Each cloud of rows lies close to a flat space through zero, with a little noise off it, and is much wider in some directions of that space than in others. After each cloud: how many dimensions does that space have?

[[ 38 -10  -1   2 -19  59  27  47  55  28   0 -14 -41 -54   7  -8   1  54
   56 -27]
 [-14  33  20  32 -37  -3 -31 -27  -5 -13  19  -8 -13   8  97 -74 -20 -72
  -15  24]
 [ -4  33 -19  12 -25  41  21 -33  26  27  14 -12 -45  16  63 -29 -13 -41
   -4  58]
 [-17  15  -4  10  22  -9 -22 -10  15  -6  -2  -3  -7  16  23   2   4  16
  -17  26]
 [-33  10 -10  20 -30   6 -30 -63 -18  -8  17  17 -33  24  99 -58 -34 -69
  -25  53]
 [  9  -8 -11   4  -5  22   8  17  18  -1  -2  -6 -25  -6   2  -5   4  21
   25   2]
 [-11 -55   8  32  -8 -15 -49  33 -36 -75 -12   6 -39  31  41 -61   6  -9
   44   1]
 [  5 -19  -6  -5  -4   3  10  10 -16  -8  -5   1  -8  13 -14  -3   2 -13
   20   1]
 [-41  47 -22  19 -25  11 -30 -93  14  21  26  16 -33  17 115 -47 -41 -68
  -54  79]
 [  8 -38 -12   7 -62  48  -2 -10  -3   5  15  21 -57 -39  72 -66 -37 -31
   49  -8]
 [-11 -14  26  26  32 -44 -35  43 -29 -69 -22 -17  14  50 -16 -15  36   5
    9  -5]
 [ 25  26  -2  16 -29  59  32  27  45  20   7 -30 -51  -7  43 -32  -1  -9
   41  17]
 [ -9 -28 -13  -6  -1  -5 -13 -17 -16  -2   2  25  -2 -17   0   6 -14  16
    0  -4]
 [ 22 -10  18 -19 -11  -1  27  18 -15  12  -1  -6  30 -26 -48  14   4  -6
   12 -47]
 [ 20 -48  15  -5   8 -14  -2  49 -28 -30 -14  -1  10  -3 -48   4  19  24
   41 -44]
 [-13  18  -2   2  32 -23 -12  -8   4  -2  -3  -2  23  19 -20  28  11  12
  -30  10]
 [  9 -46 -10 -26   3  -8  15   0 -29   9  -6  22  14 -23 -56  33  -6  19
   14 -37]
 [ 30  -8   3 -13 -35  33  45  24  -2  19   2  -9 -10 -20 -19 -11   0 -17
   35 -26]
 [  3 -21  10 -22  50 -48 -13  27 -12 -17 -15   5  60 -11 -90  66  21  67
  -16 -49]
 [ -2  18 -24  16 -33  52  11 -24  36  30  14  -3 -57  -7  74 -39 -18 -19
   13  42]
 [-20 -29   4 -10  19 -55 -31 -19 -59 -30  -6  29  38  14 -29  14  -5 -13
  -25 -17]
 [ 32 -20  -5  -3 -48  65  40  24  20  21   6  -8 -50 -34  24 -34 -15 -13
   59 -15]]
 : 6

[[ 54 -13 -12  -9  -6 -34  -5   9 -12  10  56   1 -28  45 -66  -2 -49  -8
  -27  20]
 [ 37  -2   9 -29   8 -27   8  22  -1   9  73  -9 -22  73 -48  12 -52   4
  -45  16]
 [  9 -14  -7   7  -6   0  -3 -10  -9   6 -16  -5 -11   5 -27   4  -6 -17
  -16   6]
 [ -3 -25  26  -8   8  33   2  19   2   8  -9 -25  -9  58 -33  28 -22 -15
  -45   4]
 [  5  -1  14  -2   5   0  -2  10   4  -4  20  -3  -4  23  -6   5 -13   5
   -7  -4]
 [ -2   5 -39   3 -13 -18   4 -15  -9   8 -22  15   9 -60   9 -24  25  -2
   31   9]
 [ -6   8   3  20   1  -5  -6 -27  -3  -9 -20   4  -3 -20  18  -1  12  -3
    5 -10]
 [-29  29 -16  -3   2 -13  10 -20   5  -6 -17  11  16 -56  53 -14  38  13
   31  -5]
 [ -6  12 -25  13 -10 -16  -1 -21  -4  -4 -18  16   8 -57  25 -21  27   3
   36  -2]
 [ 30  -7  -7  16  -6 -21  -9 -14 -12   0  13   5 -20  10 -31  -3 -21 -10
  -12   4]
 [ 14   3   6  -4   4  -8   0   1  -1   0  21  -3 -10  24 -13   7 -17   1
  -17   2]
 [ 11 -39   1  10  -7  26  -6   7 -10  15 -31 -14 -10  25 -51  11 -17 -28
  -26  11]
 [-13  -5  12  27   0  19 -12 -20  -2  -8 -42  -1   0 -14  14   6  15 -10
    4 -14]
 [-23  10  -3  14   0   7  -1 -21  -1  -6 -37   5   8 -38  33  -3  30  -2
   15 -12]
 [  2  -9  15 -20   5  14   5  27   7   6  21 -13   0  41 -16  11 -19   3
  -21   6]
 [  2   1   4 -14   3  -3   5  11   3   3  19  -5   0  19  -7   4 -10   4
  -11   4]
 [-42 -18  19  25   2  53  -5 -14   2  -2 -85 -15  11 -17  19  19  31 -20
   -5 -18]
 [ 22 -24  -2  -8  -6   8  -2  30   0  12  19  -5  -5  31 -43   0 -25  -6
   -8  13]
 [  6  23 -15 -34   1 -31  15  14   6   3  52   7   3   1  10 -10  -7  21
    6  13]
 [  0   2  11  22   5   1  -8 -21  -3 -10 -12   1  -9   1   7   8   3  -5
   -6 -13]
 [ 38   8  -3 -25  -2 -34   1  34   6   0  86   8  -2  31 -19 -13 -34  24
    7  13]
 [ -1   4  12 -23   7   4   8  22   8   3  28  -9   1  32  -3   7 -13  11
  -13   4]]
 : 5

[[ -2  13  14   2  21  11   0   0  -9  -8 -18   1   7  -8  -6  23   5  -9
    5  -3]
 [  7 -12 -17  19 -32  27 -24  31   0 -30  34  15  25  27 -23 -27  -5  -7
  -25   1]
 [ 13  -4 -15  24 -16  29  16  28  11  40  35  51  10  32  -8 -23 -30  15
  -35   5]
 [ 32   9   1  26 -12  25  18   9  10  38   7  12  19   0 -21  -3 -53  36
   -7  -1]
 [ -1  10   5 -17  -7  12   0   9 -28 -16  25  20 -13  -6  -9 -10  -1  -8
   12 -13]
 [-34  -2  30  21  28 -19   8 -15  32  12 -35 -25  -6   8  43  23  32  23
    6   2]
 [ 40   5 -66 -15 -26  16   3  22 -20  21  73  37  37  38 -36 -24 -28 -11
  -40   2]
 [  8   7 -41 -34   2   1 -18   4 -23   2  22  21   1   8  -8  -7  16 -14
   -5   9]
 [  1  10  70  43   1  29  37  14  23  16  -5   9   7   0  10  27 -37   2
  -19 -16]
 [ 15   8   8  17 -11  20   3  17  19  21  25   5  13  11   5  -7 -25  38
    3  -9]
 [-34 -13   9  16   9  -8  28  -6  22  -5  -1 -12  -5  21  28  11   7 -15
  -12 -17]
 [  4  -8 -11  12  24 -11   3  14  39  47  -1  25   3  21  21  -4  10  12
  -17  19]
 [ 11   3   9   9  12   8  12   1   0   6 -18   9  11  -6 -14  21 -13 -27
  -20   7]
 [-43 -14  25  10  26 -41  -5 -14  24 -17 -25 -27 -17   6  40  -3  58  13
   20  -1]
 [ 10   6  12   6 -20  21  -2   6 -19 -14   7   7   9  -4 -20   1 -17 -10
  -12  -1]
 [-11 -13 -30  -1   3 -20 -13  17  21  10  38  15   0  35  21 -39  32  29
    4   2]
 [ 22  -1 -31 -32  -7  12  -8   2 -27   1  -2  25 -18 -23 -27  -7 -22 -35
    2   7]
 [ 35  19 -14 -43  -6  -8 -17 -23 -43  23 -20   9  -7 -36 -24  13  -3 -12
   -2  32]
 [ -2   2  20  14  31 -18   8  -5  36  39 -29  -4  -1   1  29  20  13  18
   -1  15]
 [-22   7   7  11  -9   4  34 -19  -2  16  12 -13   5  21  20  18 -10  12
  -20 -14]
 [-25   4  -7 -48  29 -33   3 -31 -25   0 -29   0 -32 -16  23  29  45 -52
   -2  12]
 [  5   5  12   0 -19   4  22  -5 -16  -4  17  -1  -7  -7 -10  -7 -26   4
    4 -16]]
 : 11

[[-24   0  16 -25  19  -4 -28  40  -2 -17   9  12 -47   4 -47 -63   9  35
   12  27]
 [-25 -52  29  18 -37  41  39  19  -8   6   0 -16  15 -10  84  49   3  11
  -25  -3]
 [-24   5 -14  -5   9   5 -24  14 -16   2 -39  -8  -5   5 -26 -45  -2  -2
  -14  21]
 [-31 -14 -20 -46  21  28   4 -14   7  35 -46  -4  66 -16  48  25   7 -16
  -23 -17]
 [ 54  20  13  16  -9 -24  -7   0  -3  12  22  14  24 -21   0  13 -12  11
   -9 -19]
 [ 13  24 -25  -4 -55 -39 -32  43  -8   8  -1  -2 -30 -18 -81 -20  -9  22
   27  11]
 [-10   0   4 -30  96   0   2  -3 -23  11  -7  38  35  41   5  -4 -16   4
  -30  25]
 [-31 -25  18 -13  34  44  28  10  -1 -18  27  19 -34  20  15   5   2  39
    2  26]
 [ -3  -9  39 -32  26 -18  15 -27  28  42  -8 -35  34 -25  36  29   8 -24
   -8 -24]
 [  7 -12 -31  45 -48  12   0  -5 -26 -16 -24   8  71  18  59  28  -1 -38
  -30 -24]
 [-49 -13  28 -49  50  48  20  12  11  22   2  -9  18 -27  38   1 -24  14
   -4  -4]
 [ -8 -15  -3  58 -50  59  -4  41 -59  -8 -16  70  10  22  23   6  31  57
  -16  18]
 [-10 -35   8  61 -65  74  16  58 -54  -2 -13  28  -1 -12  44  19  -2  79
  -52  28]
 [ 13 -16  11   1  34  32  30 -16 -12  54 -16  39  92 -18 102  74  -9 -21
  -26 -33]
 [ -5  -7  23   9  57  55  -1  23 -23  20 -12  83 -93   5 -28 -38  42  82
    6  57]
 [ -3   9  -7 -24  43 -22  13 -61  53  -5   9 -26 -64  10 -25  -6  22 -53
   51  -5]
 [ 12   3 -57   6 -34  -5  10 -20  26  -2  -9 -13  -3 -17  17  34 -18 -69
   36 -32]
 [-26 -38  -5 -26  20  58  47 -39  54   1  -3 -62 -67 -41  43  19  -2   7
  -17   9]
 [-39 -57   1  40 -71  72  10  46 -30 -18 -38 -28 -11 -18  59 -15   8  52
  -72  27]
 [ 35   0  48  59 -68 -25  27 -11  -4 -31  61 -28  48  10  39  58  -8  -8
   -1 -40]
 [ -2  27 -32 -69  82 -27 -25 -10  29  -9  19  50 -70  28 -89 -41  18   5
   64  22]
 [ -9  21 -41 -22  59 -31 -24  -6  -8  19 -44  15 -45  29 -70 -39  -4 -30
   15  40]]
 : 12

[[  4   6 -11   9 -17  -4   9  -7  -3  19   2   6 -25  -1  -9  -7 -20  -8
  -25  14]
 [-23 -22   6 -39  39  28  -8 -17 -11 -30 -12  -4   9  -5   2 -22  16  24
   32 -20]
 [-18 -12   6 -23  23  14 -12 -18  13 -14   1  -2 -25   2  -4 -24  -6  17
   20  -1]
 [ 11   4   4  18 -30   1  30  35   3  10  13 -20  44   7  30  45  14 -34
  -15  -2]
 [ -6   6   4   1  -2 -10  -4  -3  20   7  11   0 -25   3  -3  -5 -19   5
   -1  13]
 [ 10   7 -11   7  13 -12 -36 -39  -8  -1 -18  29 -61  -4 -47 -54 -19  27
    0   9]
 [  8  -4   0   0  15   1 -20  -9 -19 -19 -21  10  15  -6 -12 -15  23  13
   18 -19]
 [ -9   7   6   5 -14  -9  11   9  31  14  24  -9 -20   7  10  13 -21  -9
  -10  18]
 [ -7 -17  -4  -6 -10  32  23   1   8 -12  11 -25 -13  17  13  -1  -4 -17
   -2  -2]
 [ 15   6  -6  20 -26  -4  20  21  -9  14   4  -7  24   0  12  27   5 -26
  -20   2]
 [ 13  18 -11  26 -29 -22   7   3   4  28   8  11 -24  -1 -11   5 -24 -13
  -33  24]
 [ -9  -5   1 -16  28  -2 -24 -23  -5 -12 -15  14 -20  -6 -17 -32   0  25
   19  -4]
 [ -1  -3   4  -3   0   4   4   6   1  -6  -1  -5  12   3   7   7   7  -4
    6  -6]
 [ 13   7   0  11   9 -12 -28 -16   4  -9 -12  14 -27   1 -27 -24  -1  17
   13  -2]
 [ -6   2   3  -1  -6  -2   8   4   6   7   9  -3   0   0   7   7  -6  -4
   -6   6]
 [ -3  -2  -3  -5   9   1 -15 -23  10  -6  -3   7 -45   3 -21 -32 -16  16
    6   7]
 [  9  -2  -4   2   6   2 -16 -13 -10 -10 -17   9  -9  -1 -16 -20   6   9
    9  -9]
 [-33 -22  14 -61  87  13 -64 -61   2 -50 -27  21 -52 -10 -37 -83  -1  75
   67 -18]
 [  0  10   4   1   7 -21 -10   2  -3   9  -2  14  16 -13  -2   7   5   7
   -1   0]
 [ -1  -7   4 -10  17   5 -15  -8  -9 -15 -12   5   6  -4  -7 -12  11  14
   16 -14]
 [ -9 -10  13 -16  24   4 -11   5   0 -20  -7  -4  35  -4   8   6  26  14
   28 -20]
 [ -7   4  -1   6 -13  -2   7  -6  25  10  17  -4 -47  10  -5 -10 -30  -4
  -11  20]]
 : 5

[[  55  -17   -4   56   16  -10  -52   17   12 -104  -27   10   10  -21
    35  -44    4   16  -15  -42]
 [  33  -31  -16   11   -3   52   53   12   60   36   19   27   15  -13
    16    2  -58    7   12   40]
 [  78   25  -25   -9  -19   28   64   -4  -20  112    4  -19  -34   51
   -14    4   25   29   -6  -31]
 [ -16   11   21  -39    1  -32  -38   17  -79   19  -20   20   36   14
    10   10    8  -73   56   14]
 [  75    1   -7  -18   -7   35   14   37  -21   13   12   -1   17  -10
    55  -37    2   -8   61   18]
 [   2   34   53  -14  -17   13   20  -11   -7  -46   11  -24   -5   47
     2   38    4   73  -55    4]
 [   0    5   26  -15  -23  -22   -6    6  -15   22   51   44   19   -7
     1    1   26   32   13   46]
 [ -21  -32   -9  -36  -67    3  -18   -1   30  -85   14  -48    0   21
    -5   31   15   83  -39  -33]
 [  40   29   35   55   -8  -49    6  -50   -2  -25  -21   -1  -74   23
   -34   98    2    3  -67  -11]
 [  -2  -70   41   34  -30  -68   26  -37   49  -14  -40  -28  -24   46
   -15  -19   60   68  -31   30]
 [  35  -38  -29   27   52  -56  -60   19  -13   16   -8   20   62  -27
   -22    5   44  -11  -50    5]
 [  35    2    8   -3   39  -13   43  -45  -54  -14   30    4   -9   33
   -13    8   14  -23    4   44]
 [  34   49  -27  -40   35   -4   55    2  -44   51   -6  -44  -32  -27
    -1   46  -48  -39   37   17]
 [ -32    2    2    9  -43   40   58   -3  -46   -7   84  -62  -26    9
   -11   -9  -42  -59   23   10]
 [  23   21  -37  -17  -40   69  -18    4   47    5   -2  -44   18  -14
    11   -7   -6    4  -50   43]
 [ -49    5  -53   28  -44   34    9   20   31   35  -48   -4  -39  -44
     7   38   45   32  -16  -32]
 [  25   11   73   24   41  -39   37   36  -39  -38   46  -24   18   -8
    21  -65    2   55   13   38]
 [  21   15   64   18    2  -12   20   16    9   27   84  -36  -25   -8
    25  -20  -81    5   16  -60]
 [   4   29   -8   -9   -7   10    6   64  -30   -9   10   12   49   11
   -80  -38  -31   28  -12   51]
 [   9   48  -13   -5   -3   83   18   20  -49  -84   43    3   -8  -14
    44   18  -52  -13   20  -40]
 [   4   39   -1  -87  -54  -38  -52  -24   17   91    8   51  -34   54
   -56  -42   30   12   59  -21]
 [ -31   29  -25  -14    9  -30   16  -48  -37  -26   -2   -1   34  -36
    40   -9  -88   39  -19   18]]
 : 17

[[ 22 -10  17  -9 -26 -45  42 -17  82 -12 -57  52   2  46 -48 -12  10 -15
    6  -1]
 [ 10  16   3 -29  21 -59   3  -9  12  15 -28 -63 -30 -47 -22  25   6 -14
    8  25]
 [ 24  38 -48  60  22 -37 -26  19 -65 -19 -30 -26   7   1  22 -33  28  39
   -8   4]
 [-44   2  29   0 -37  -3  43   1  99 -20  12  46  35   1 -19   9 -38  -7
   62 -32]
 [-86  -4  27 -39 -35 -19  18  18  43   0  19  33 -29  -3   2  -2  -5 -31
   69  20]
 [  9 -54 -13  42  24 -46 -10   2  44 -75 -41 -11  23 -12 -35   8  -1 -27
   56  -1]
 [ 28  -2  -3  -8  33   1 -69  -9 -53   8 -43  -7 -39 -38  26   6  42  28
  -39  26]
 [ 37 -21  -4  20  65 -56 -59 -43  84  20 -32   0  11  27 -20  46  27  24
   26  12]
 [  2   2  15 -32 -36  98 -20  -2 -28  43  15  42  27  45   3  14 -21   5
   11  11]
 [-36 -26   3 -23 -77  30  16 -14   9  26 -26  42  -8 -16   8  -3 -13 -18
   45 -16]
 [ -5 -21  10   6 -20  15  45 -20  58  -3  13  34  -5  25 -30 -21   3   6
  -46 -34]
 [-35 -26  -9  23 -19  26 -25  21 -31 -22  14  21  12  24  -2 -27   4  -2
   31  27]
 [ 25  -1 -15  14  -2  -4 -11  15 -58  11  21 -49  38  12   9  11 -32 -23
   27  30]
 [  2  57  -3  -8 -13  31 -19  32 -75  -5 -15  23  11 -21  67   0  -9  16
   22 -11]
 [ 28  -6 -28  38 -19 -28   9  -4 -38  22  19 -17  37  26  28  -8 -26 -11
    7   0]
 [ 40 -50 -37  68  -7 -17  -8 -15  -8   1  17 -61  75  25 -33  10 -46 -21
   46  17]
 [-72 -43  13  -4 -56 -17  42   4  68 -40 -11  45  -6 -36  -3  -5 -22 -39
   75 -31]
 [-57 -16  14  27 -31  17  -1  25   1 -37  28  66   4  26  10 -47   4  11
    8   9]
 [  0  24 -32  -4  11 -31  43  36 -36 -53 -26  14 -26  -3  57 -13  20 -36
   12 -50]
 [-80  23   3  -9   0   2   2  19  11  -7  22  23 -54 -11   4 -35  42  28
  -13   1]
 [ 50 -49  14 -29  27 -19   7 -35  38  14 -13 -39  -8 -11 -38  40  -8 -37
  -26   6]
 [-52  25  31 -81   5  53 -13  -8  44  38  -6  14 -46 -33 -10  42  15   9
   27  -6]]
 : 12

[[-27  10  -4  -6   9   3  -5 -24   6 -13  36   9  12  -1  15  34  18 -13
  -18 -11]
 [ 14 -12  27 -28   7 -26 -10   8   9 -12 -34  -8   9  13  -1   1  24  28
    7   3]
 [  2 -16  26 -65  34 -38 -29   4 -16 -21 -22  27   9  18 -15   4   9  47
  -19 -15]
 [-13  -9 -11  -3  31  -1  11 -40  22 -24  37   1   3  13 -13  -2   3 -19
   18 -12]
 [-14 -12   8  -6 -14  -2   1 -11  -2  -5   9  11  -2  23 -14   3  -8 -10
   21   1]
 [  5  -8  68 -34 -35 -42  -9  -3   4  -6  -8 -51  11 -15 -23 -36   5   3
    7 -38]
 [-19  -5  -5  -4  30   7  17  32 -29   7  -3  46 -17   7   2  26 -16  24
  -25   4]
 [-24 -13  26  -1 -15   9  20 -17  16  17   9 -24 -16   4 -11   2  13  -9
    7 -24]
 [ 20  30   4 -14 -44   8  10 -15 -46   8  -6 -23  11 -29 -50 -21 -32  -6
   -8  -8]
 [-67 -22   4  23  13  21 -23  24  19  21  16 -11 -25  15  85  21  14 -12
    2  -8]
 [ -2  21   3  16  15   6  16 -15  14   4  10   1  29  -8   6   7  -4  -7
   27  40]
 [-12 -41   3  19  37 -23  13  51  14   1  -4  15 -35  18  27  20 -20   6
   16  -5]
 [  2 -16  14  -4 -15 -10   0  11  10  -3 -19  -6   2  20  -9   7  15  -4
   -4 -11]
 [-25  25  70 -69 -17 -13 -42 -25 -19  -4 -27 -57  53 -10  18  13  45  29
  -16 -15]
 [ -3  12  -9  10   5  10   0  11   3  31  -3   0  13  -5   2   0  -8   1
    5  39]
 [ 53 -29  -6  -2  27 -19 -13   1  15 -19 -13  10   9  24 -16 -13  36  19
    1  -4]
 [ 33   9 -29  11 -17   4  16 -10 -17 -19  12  -4 -13  -4 -27 -18  -9 -10
   22  16]
 [-17  27   0 -13 -20  42  -6 -52 -12  16 -11   5   1  -4   7  13   6  16
   14  12]
 [ -9   7   8   7  -2   8  30   4   8   5  -7   1   2   0 -15  -6   6  -3
   -6   9]
 [ -9 -13  24 -27 -43 -26 -10   8   1  -2  -3 -18 -18   2 -21 -22   1  -5
  -13 -30]
 [-28 -14  14   9   0  -4  -3  14  10  -3   7 -23 -18  -1  33  -8  -4 -13
    8 -22]
 [ 76 -21 -76  42  -1  -3   1   3 -16 -21  38  26 -10  15 -41  -2 -15 -30
   10  10]]
 : 15
